The first 9 rows are patterns. Each new row is the sum of 3 different patterns, raised or lowered, with some noise. Before adding, each is slid sideways (what falls off one end comes back at the other) and multiplied by a number that may be negative. Names go in the order of the patterns.
(in the rows, 128 means zero)
Known rows, each followed by the names of its patterns:
[125 131 101 135 159 130 130 114 133 151 178 112 123 108 121 130 119 105
 119 120  93 121 146 111 125 128 125 121 120 105 176 108 138 145 127 133
 148 157 125] : M
[162 150 125 159 132  99  93 141 149 160 152 141 146 115 151 121 110 136
 118 139 109 112 131 106 153 121 118 133 160 119 120 108 107 135 110 124
 137 122 146] : Q
[129 146 134 117 118 115 123 115 131  98 139 144 107 131 123 119 130 146
 144 145 119 160 122 132 173 133 140 125 115 159 142 142  89 125 135  97
 105 144 116] : Z
[157 122 120 144  98 131 152 117 141 104 173 147  92 149 145 125 161 139
 108 136 138 121 119 161 124 123 141 126 112 115 100 124 137 123 127 156
 133 135 139] : G
[127 143 140 117 144 110  86 105 145 114 147 135  90 128 144 116 157 125
 106 142 115 133 138 127 135 158 113 127 113 138 127 119 140 156 171 146
 123 144 126] : Y
[130  96 129 136 132 101 161 106 148 110 146 151 131 134 137 111 123 121
  93 139 147 143 109 144 137 140 136 110 112 140 103 125 129 128 122 163
 123 107 156] : V
[111 146 148 105 130 106 137 130 111 112 107 166 151 152 109 131 106 149
  99 100 153 121 142 137 183 124 139 138 101 139 139 109  99 141 162 129
 126 136 141] : W
[127  98 146 113 120 114 145 131 128  94 102 108 110 136  98 141 147 124
 127 125 112 174 102 141 126 115 118 115 113 126 136 138 127 103 123 132
 131 128 129] : C
[138 148 124 119 118  98 103 129 146 104 126 133 139 137 112 121 155 152
 135 129 134 128  80 106 143 104 126 134 111 163 135 115 103 160 162 116
 114 138 127] : T

New rows. What belongs after each?
[145 154 150 140 183 126 167 163 121 142 166 181 197 206 162 163 177 158
 127 152 181 143 177 135 205 169 140 174 143 154 168 139 114 178 185 159
 177 158 185] : M Y W
[118 124 154 124 102 103 106 159 136  87 125  95 110 108 165 109 146 119
 148 103  77 147 138 106 141 174 122 116 129 117 108 151  98  66 142 199
 112 110  99] : M Q W
[147 171 111 149 183 203 118 102 163 142 151 176 143 134 121 171 167 215
 151 153 120 169 131 121 108 123 165 109 129 157 127 146 143 138 217 147
 124 212 129] : M C T
[132 143 100 131 122 142 180 101 130 124 131 141 121  65  80 111  67 118
 131 178 114 101  98 107 105 139 116 130 145 136 110 133 105 120 141 140
 134  80 132] : Q C T
[ 84 140 136 159 143 111 128 122 147 141 161 141 137 138 151 140 118 129
 159 167 121 150 140 126 125 114 126 118 132 144 126 168 127  97 109 160
 145 129 114] : M Z T
[125 163  97 112 126 146 145 147 147 137 142 131 124  93 143 129 119 164
 157 189 136 148 142 122 159 121 130 115 153  97  92  84 169 104 137 138
  51 120 106] : Z Y W
[109 192 121  95 148 122 148  76 117 157 141 134 106 104 138 147 122 120
 146 124  98  86 126 109 100 155 138 120 143 134 131 174  88  91 118 117
  92 133 125] : G Y V
[ 38  80 114  94  87  92 159  71  68 116  81  89 126  45 125  96 105  76
  68  82 106  78  74  50  79 110  83 122 111  89  98  66 148  38  78 117
  70  78  97] : G C T
[124  59  86 115  90 130 131 105  87 136 112  62  51  98 111  96 121 100
 113 101 106  94  77  98  76 155  83 105 109 107 119 113 145 104 132  92
  67 114 115] : M Q Z
[102 107 126 105 144 155 120 179 127 135 111 158 181 152 131 167 141 143
 182 126 120 149 105 117 140 126 138 125 150 173 176 145 138 170 150 135
 144 166 136] : Y C T
[154 126 163 173 161 161 167 135 189 130 146 157  89 129 151 178 142  96
 170 149 173 174 143 153 182 149 174 162 178 135 166 174 179 168 161 150
 203 139 114] : Z V T
[144 133 126 160 122 104 127 158 128 135 159 155 133 131 167 106 124 113
 126 101  98 145 121 118 168 141 130 159 111 149 106 136 148 116 116 103
 117 145 125] : G V T
[121 129 131 102 138 143 144 136 126 107  94 122 123 156  84 148 132  92
 151 106 125 113 141 150 109 126 115  91  91 140 122 152 145  90 152 132
 123 173  96] : M Q C
[ 62 125  64 116 115  70 106 111  71 165  74  63  98  80  81  92  89  92
 147  95  87  50 120 115  85 100 128 134  95 117  97  82  82 109  97  87
  93  46  40] : Y C T
[117 130 146 156 102  98 104 121 125  93  94 152 130  67 127 147 159  95
 126 151 121 131 131 139  99 118  81 113 144 164 109 133 136 143 120  98
 127 158 124] : M V T
[115  59 101  76 124 132 132  83  70  92 131  93 109 124  86  95 130 149
  97  90 102 104 121  98  80  71 108 158  89 127 155 120  86 129 112 139
  88 112 120] : M W C
[135 127 170 134 170 159 135 145 125 158 132 128 124 124 157 143 125 129
 131 125 123 177  85 176  98 103 141 108 132  99 155 187 168  96 122  78
 158 113  99] : G V W
[ 89 166 129 137 153 158 166 200  88 183 117 142 180 131 149 145 172 185
 146 187 103 118 158 126 120 167 100  70 145 165 131 155 135 106 143 166
 110 198 156] : M Z Y
[117 149 115 144 135 100 107 136 118 103 124 117 140  75 142 106  85 109
 108 102 129  99  61  88 131 149 142  71 103  85 158  92 101 141 132 116
 136 143  94] : Z W C
[ 89  79  89  94  77 111  84  82  97  89  85  87  88  85  73 125  88  70
 106 105  69  85  56 139  58  58 128  57  93  64  59  62 119 118  70  81
 116  84  90] : G W T
[124 108 126 127 105 135 163 109 134 162 159 158 101 123 161 136 177 171
 133 161 166 170 150 136 106  77 155 138 118 170 107 136 181 206 109 103
 112 130 125] : M Z W
[129 140 105 109  99  95 100  97 119  99 102 103 122 150  83 127  85  66
 124  86  78 114  98  59 122 117  70 112 121  71  95 108  87 107 101  76
 123  96 114] : M G V
[110 144 124 114 156 120 112 128 141 169 150  99  86 145 144 148 137 122
 152 141 179 143 142 174 146 108 138 135 150 114 169 140 143 165 157 141
 152 138 131] : M Y V
[139  85 159 165  57 174 124  97 157 118 103 116 135 127 139 154 119  89
 140 122 117 120 107 120 155 121 150 148 126 146 156 144 138 132 110  78
 149 131 133] : M G Y
[117 113 149 161 191 138 185 132 165 172 158 190 177 104 138 169 172 150
 111 146 148 150 155 128 135 166 119 157 140 100 172 124 202 210 195 136
 153 169 169] : M W T
[109  95 122 128 120 122  89  96 117 120 138 132 104  91 132 145 106 147
 130 129 131 131 107 138 136 110 140 140 134  96 133 139 139  90 154 126
 114 142 105] : M G C
[129 129 165 107 150 171 126 157 123 174 131 143 102 207 115 169 175 167
 183 185 179 138 154 105  84 154 149 143 181 118 165 138 165 120 139 121
 161 129 135] : M Q C
[ 99 107 140 118  98 118  85  92 135 103 114  95  92 106  86  83 121  94
 110  96 114  99  89  78  61  91 128  87 112 128  82  82  94  92 134 169
 146 104 124] : Q Z Y
[141 156 102 148 130 145 105 106  98 120 125 134 128 120 184 128 141  96
 132 109 127 101 105 154 122 114 139 167 104 136 134  54 133 143  94 112
 142 140 112] : Z V W
[134  46 111  92  91  93  83  87  67 108  91  74 125 100  88 102 111  66
  77 105  95  76 114 107  83  70 121  71 137  90 110 102  84 116  61  61
  93 106  97] : V W C
[ 85 117 144 110 127 113 101 111  93  67 156  87 107 131 145 130 115 119
 109 110 117  88 122 143 112 112  98 127 128 180  82 121 106  88 129 119
 100  90 116] : M Q C
[123 127 164 168 122 141  85 157 165 191 151 163 162 167 188 180 168 162
 147 166 129 156 173 188 164 195 134 141 161 115 144 155 112 124 122 165
 167 174 150] : M Q W
[ 87 178 170 125 139 117 166  83 113 146  86 146 109  89 147 118 105 106
 149 140 160  93 118 103 138 127 125 160 112 156 135 154 117 131 159 127
 161 129 117] : Q W C
[128 109 192  84 160 165 131 124 108 102  92 141 129 136 116 132 143 145
 155 124 127 119 152 130 108 135 149 128 133 109 129 126 131 151 127 159
 129 124 113] : Q W C
[ 71 103  93  78  61  87 107  77 131 120  60 126 130  82  54 123 123 123
  96 138  92  92 155 108 120  71  75 143 107 128  55 101  79  75  60 120
  63 117 149] : Q Z W
[139 155  93 117 168 148 137 160 164 136 140 182 133 178 182 158 100 171
 127 127 132 159 154 153 144  78 118 157 125 163 191 108 156 140 149 153
 163 124 170] : Y C T
[143 147 142 141 152 141 143 145 136 166 131 210 209  96 165 188 159 156
 144 122 200 184 136 135 158 168 119 142 189 150 124 156 100 173 142 118
 177 171 182] : G C T
[156 130  83 120  99 122 148 104 107 134  80 122 149  97 118 140  87 107
 136  83 116  99 157 119  79 154 100 100  88 114 118 105 123 114  87 120
 117  76 144] : G Y V
[130 146 117 148  87 107 115 127 115 167 138  95 151 145 117 143  98 115
 149 138 107 109 120 155 132 117 110 114 138 138 110 143 151 140 131 126
 148 134 117] : Y C T
[105 127 120  54 126 121  79 124 115  66 144  97 102  92 141 151 117  88
 107 112 151 117 103 119  74  81 113  98 151  94 162 125 101 128 110 125
 164 138 111] : G Y T
[123 129 132  82 129 124 135 140 207 186 116 135 136 109 159 114  76 164
 123 122 115 123 148 129 125 153 129  97 140 130 139 134  92 161 123 105
  87  85 118] : Y V T
[102 135  94  76  57  60 147 125 138 120 126  84 118  95 100 156 107 101
 142 149  77 125 112  75 122  99 139 122  98 166 111  97 131  84  68 147
 148  73  75] : Y W T
[145 156 144 152 144 164 129 132 147 156 149 142 165 142 166 176 128 134
 190 194 117 153 176 186 175 161 171 131 138 147 108 136 139 158 135 137
 194 196 126] : Q G T
[160 122 158 141 162 132 135 112 120 128 137 150 135 141 150 151 149 161
 118 121 119 178 167 139 170 165  99 132 155 119 125 160 132 132 156 164
 162 158 112] : Z Y V
[143 110 138 163 131 180 172 120 137 136 116 111  93 121 104 182 168 140
 156 125 107 155  90 140 103 116 164 110 156 119 124 125 129 137 148 123
 118 101 148] : Q G W
[145  85 136  76 145 125 120 169  91 156 168  73 158 126  92 175 163 133
  84 128 106 142 157 125  89 170 128  88 117  90 107 116 118  95 165 152
  95 126 171] : G V W
[115 153 141  62 107  91 118  85  98 145 131 117 120 144 126 132  76  84
 152 118  83  43 143 130  84 108  97  89 115 133 137 154 127  82  86 149
  89  89  79] : V W T
[117 133 130  92 103 180  95 135 127 151 133 142 166 110  86  91  90 148
 162 148 130  89 138 162 159 124 159 139 110 127  86  93 156 117  81 160
 130 105 159] : M Y T
[179 138 156 172 158 152 169 173 118  86 131 173 122 130 177 160 119 146
 150 129 145 141 182 127 165 133 156 162 170 176 168 156 172 131 137 163
 135 131  70] : Q W C
[116 131 123 139 153 119 148 140 114 141 159 126 151 137 157 131 107 153
 122 161 146 147 128 144 114 129 115 117 159 119 178 158 190 160 155 148
 119 136 129] : W C T
[147 144 164 152 158 180 175 156 107 161 194 134 182 162 169 175 120 206
 121 123 150 140 144 192 178 172 117 141 166 184 121 130 142 125 159 182
 106 164 143] : M Q C
[149 151 142 157 190 132 136 174 134 139 112 161 113 146 121 140 130 126
 165 133  95 159 155 139 179 141 103 124 167 128 151 124 139 188 158 145
 131 138 130] : Y V W
[ 71 168 131 142 110 116 126  96  79 111 110  93 156 135 124 100 113 102
  89 118  79 108 145  79 108 107 118 104 177 158 134 125 162  76 121 193
 126  97 149] : Z Y V
[153 132 155 152 105 135 179 121 114 169 151 147 120 160 131 159 113 150
 167 141 111 153 144 127 142 144 132 171 167  98 136 189 164 145 103 173
 160 104 167] : G V T
[ 97 160  99  91 118 105 116  88  84  75 129  76 107  73 147  45 127 148
 103 105 125  92 125  93  66  99 134 106  67 119  99  85 122 108  88 161
  73 105 113] : Z G V
[199 137 179 177 184 230 149 134 164 181 134 188 157 169 167 166 154 183
 160 119 151 182 129 179 181 126 173 220 160 179 204 211  99 189 144 165
 188 154 142] : Y V T
[139 133 153 123 113 147 141 167  69 125 135  89  93 130 118 152 158 137
 125  96 112 135 125 120 112 120  81 112 122 104 117 145 117 137 114  87
 146 102 122] : Z Y C
[155 120  88 116  87  91 141 130 111 113 113 118 109 108 101 175 118 127
 129 127 116 136 131 116 131 108 114 121 130 116 129  96 147 146 196  85
 125  95 112] : M Y C
[ 95  95 113 118 136 149 131 151 135 128  92 156 137  99 102 137  83 120
 159 146 116  86  84  97 116 128 117 102 164 139 137 121 106 161 155 123
 146 117 141] : Q C T
[ 90 113  95  95 126 103  91 130  75 110 118  81 127 132 122 104 107 132
 100 111 108 113 126 111 111 130 119  99 152 114  84 139  89  42  83 128
  85 101 152] : Q Y V
[ 81  77  77 124  63  64 156  98  63 129  40  74  49  97  76  83 133  83
 128 129  99  98  78 102 132 100  62 127  61  17  85 100  89  78  99  76
  94 149  48] : G Y W
[150  75 126 148 106 123  89 148  77  96 121 127 103 121 111  93 122 126
 127 142 177  93 105 102 125 119 102  78 116 122 129 122 145 132 120 120
 140  83  94] : G Y V
